All groups share one centre, and each spreads out both ways along 5 directions, with some noise.
Known rows, each followed by its group:
[  2   5 -23  26  -8   3 -20  29 -11]
(3)
[ 17 -24  14  26  -5   1 -19  30   2]
(0)
[-13  12 -10  -6  -4 -26   3   0  14]
(4)
[ -3 -28 -32  -8 -33 -58  14  17  30]
(0)
[  3  39   7 -14   8 -40 -17  -2  34]
(2)
[ 23  42 -16 -31   0 -53  -2   3  51]
(2)
[ 16 -14 -22  -4 -10 -12  12  18  15]
(0)
[  0 -19 -15   8 -10 -37 -10  11  21]
(4)
[ -2  15   6  19   1 -22 -40  12  10]
(2)
[ -8  13   4  11  -9 -37 -32   3  12]
(3)
[-63  15  26  26 -13 -40 -20  11   2]
(1)
[  4  24  25  29  29  17 -36   1  -5]
(1)
[ -7  10   2  12   4 -13 -16   7   9]
(1)
[ 25  41 -26 -26 -15  13  -6  -3  -9]
(2)
[-16   3 -25   1 -31 -32   0  15   6]
(1)
[ 12  15   0   2   9 -19 -18   5  19]
(3)
[ 11  14 -12  14   0 -14 -24  19   9]
(1)
[ -2  21  -4  -8   2 -18  -6  -1  13]
(2)
[ 24  -6 -31  30  27  15  11  46  14]
(3)
[ -3  16 -23  -6 -15  -8  -6   3  -6]
(4)
[ 16 -31 -21  18 -17 -36 -25  21  20]
(4)
[ 13  15 -14  -5  10   5   4   3   3]
(2)
[ 16  13  -1  22  22 -24 -27  26  30]
(2)
[ -8  22   9  24  -1  -3 -40   3  -9]
(0)
[  0  30 -14  -7  -2  16   3  -2 -14]
(4)
[ -4  -4 -13  -3 -13  -1   7   2  -7]
(0)
[-21  19 -14  13 -44 -33 -46   3 -14]
(4)
[  7 -29  -1  13 -17  -7  -2  24   1]
(0)
[-24  20   2   3 -10 -14 -11  -7  -5]
(4)
[ 18  20 -11  -2  -9  -9 -30   3   5]
(3)
[-31  13  15  13   3  -4  -4   4  -6]
(1)
[  4 -15 -18  -7   3 -28  24  13  30]
(0)
[ 19  15 -10  14  13  -4 -16  25  15]
(1)
[ 35  -3 -46  27   5  -6  -5  57  21]
(3)
[-30 -10  -5   7  14  -8  26   3   6]
(3)

New rows, each followed by its group:
[ 34 -17  -7  16   7 -14 -11  37  28]
(0)
[-12  14  -7   6  -7 -14 -13  -1  -2]
(0)
[ 18  22 -19  -8 -40 -36 -50  -3   2]
(3)
[-39  44  15  42  -7  19  -7  57 -24]
(1)
[-26   5 -17 -25 -26 -20  23 -24  -6]
(2)
[ 32  27  -1  20   5 -21 -59  25  19]
(3)
[ -5 -28 -36  14 -21 -21  -1  18   5]
(2)
[ 14  21 -19  14  -3 -28 -35  20  21]
(0)
[  5  10   4   1  16  14  -9 -14  -4]
(1)
[ -9  20 -23  -5 -13 -34  -6  10  16]
(4)
[  7   0  -7  -2 -10  31   6   0 -22]
(0)
[ 33  -9 -23 -11  14 -16 -15 -16  24]
(1)
[-45  27  25  21  10 -31 -41 -14   1]
(0)
[ 23   1  -7  18   0 -11 -28  27  15]
(0)
[ -1  29   2   8  -5 -28 -36   6   9]
(2)
[-36 -11  19   9 -13 -20  -4  -9  -5]
(0)
[ 35 -47 -11  19  16  17  -4  14   4]
(4)
[ 12  19  -9 -11   9 -13   0   5  20]
(2)
[-41  -3  38  49   9 -31 -50   3   3]
(2)
[  3  10  -4  11  -3 -14 -29   2  -1]
(1)
[ -5   0 -25  25 -22 -23 -28  27   2]
(3)
[  0  38  -1   3  13  22 -10   0 -11]
(4)
[-20  -9 -42 -21 -33 -32  37   5  10]
(1)
[-30 -12  -4  35  22  15  15  22  -9]
(3)
[ 22   1 -10  -3  18  -9 -12  -8  18]
(1)
[  3  24   7 -21  10  32   8 -31 -20]
(3)
[-34  28  18  10   1 -13 -21 -10  -9]
(4)
[  1  -3   4   8  11 -48 -31  -4  31]
(1)
[ 17  -5 -20 -10  18 -31  10   5  40]
(1)
[  2  33   0 -18  16 -10   6  -8  18]
(2)
[-13  29  -9  11 -22   0 -40  -5 -26]
(0)
[ 43  15 -17   9  27  15 -13  20  15]
(1)
[ 12  34  18  15  33 -23 -33  15  34]
(2)
[-12 -14   0   9  11 -37   0   6  28]
(4)
[-22   7  -4  -4   6 -16  13 -12   9]
(0)
[14  6 -8  2 15  7 -9 -7  5]
(1)
[-26 -11  10   0   0 -15  14  -7   7]
(0)
[-21 -11   3  15  10 -20   2   2  12]
(2)
[ -1  10 -10  13   0 -22 -14  18  14]
(1)
[-26   4 -12   8 -27 -43 -12  15  12]
(1)
[  0  -7 -18   4 -19 -29  -8  14  12]
(0)
[-19 -49 -39  15 -28 -56  13  22  25]
(2)
[ 23  -3 -31 -17   9   9  22  -4  12]
(1)
[ 33  50 -16   2  30  -2 -13  28  28]
(4)
[-32  13  -6   0 -16 -62 -13   0  24]
(4)
[ -2  36  15  -2  10 -10 -22  -4   9]
(2)
[ 14   8 -16   3  -6   4 -14   0  -4]
(1)
[ 49  37 -13  15  36  11 -26  37  24]
(4)
[-25  43  13  37   1  26  -6  53 -19]
(1)
[ 29 -18 -47 -18  -6 -61   5   9  54]
(1)
[-11  18  -4   4 -17 -23 -21  -2   2]
(2)
[  7  -5 -10   8  -9   2  -4  12  -3]
(0)
[ 15  14  -7  15  14  -6 -14  23  15]
(1)
[-17 -11 -12  21  15 -17  16  25  21]
(3)
[-53  -4  47  21  -9   7 -21 -25 -34]
(0)
[ -9  20  17  13   8  45 -25 -22 -43]
(1)
[-35  32 -14   5 -55 -15 -38 -10 -37]
(4)
[ 14  -3  -2  -2  32 -25   1  -1  40]
(1)
[-19  12  19  11  19 -13  -4   3  12]
(1)
[ 34   4 -30  43  19  -2 -23  61  21]
(3)
[ 21 -21  -4   0  11   9  27  16  11]
(0)
[-16 -16 -10  10 -29 -23 -17  -1  -7]
(4)
[  3  46 -12  -4  12 -30 -12  16  27]
(4)
[ 24 -24 -66 -44 -16 -33  55  -8  33]
(1)
[-19 -31  22  25  -3 -78 -20  28  49]
(0)
[-30  30 -20 -10  -6 -17  -2 -21  -7]
(0)
[ 25   0  -9 -20  42  35  36 -22   9]
(1)
[-12  -5  -9  16   5 -24  -3  16  15]
(3)
[-17 -31  12  18 -26 -46 -15  20  16]
(0)
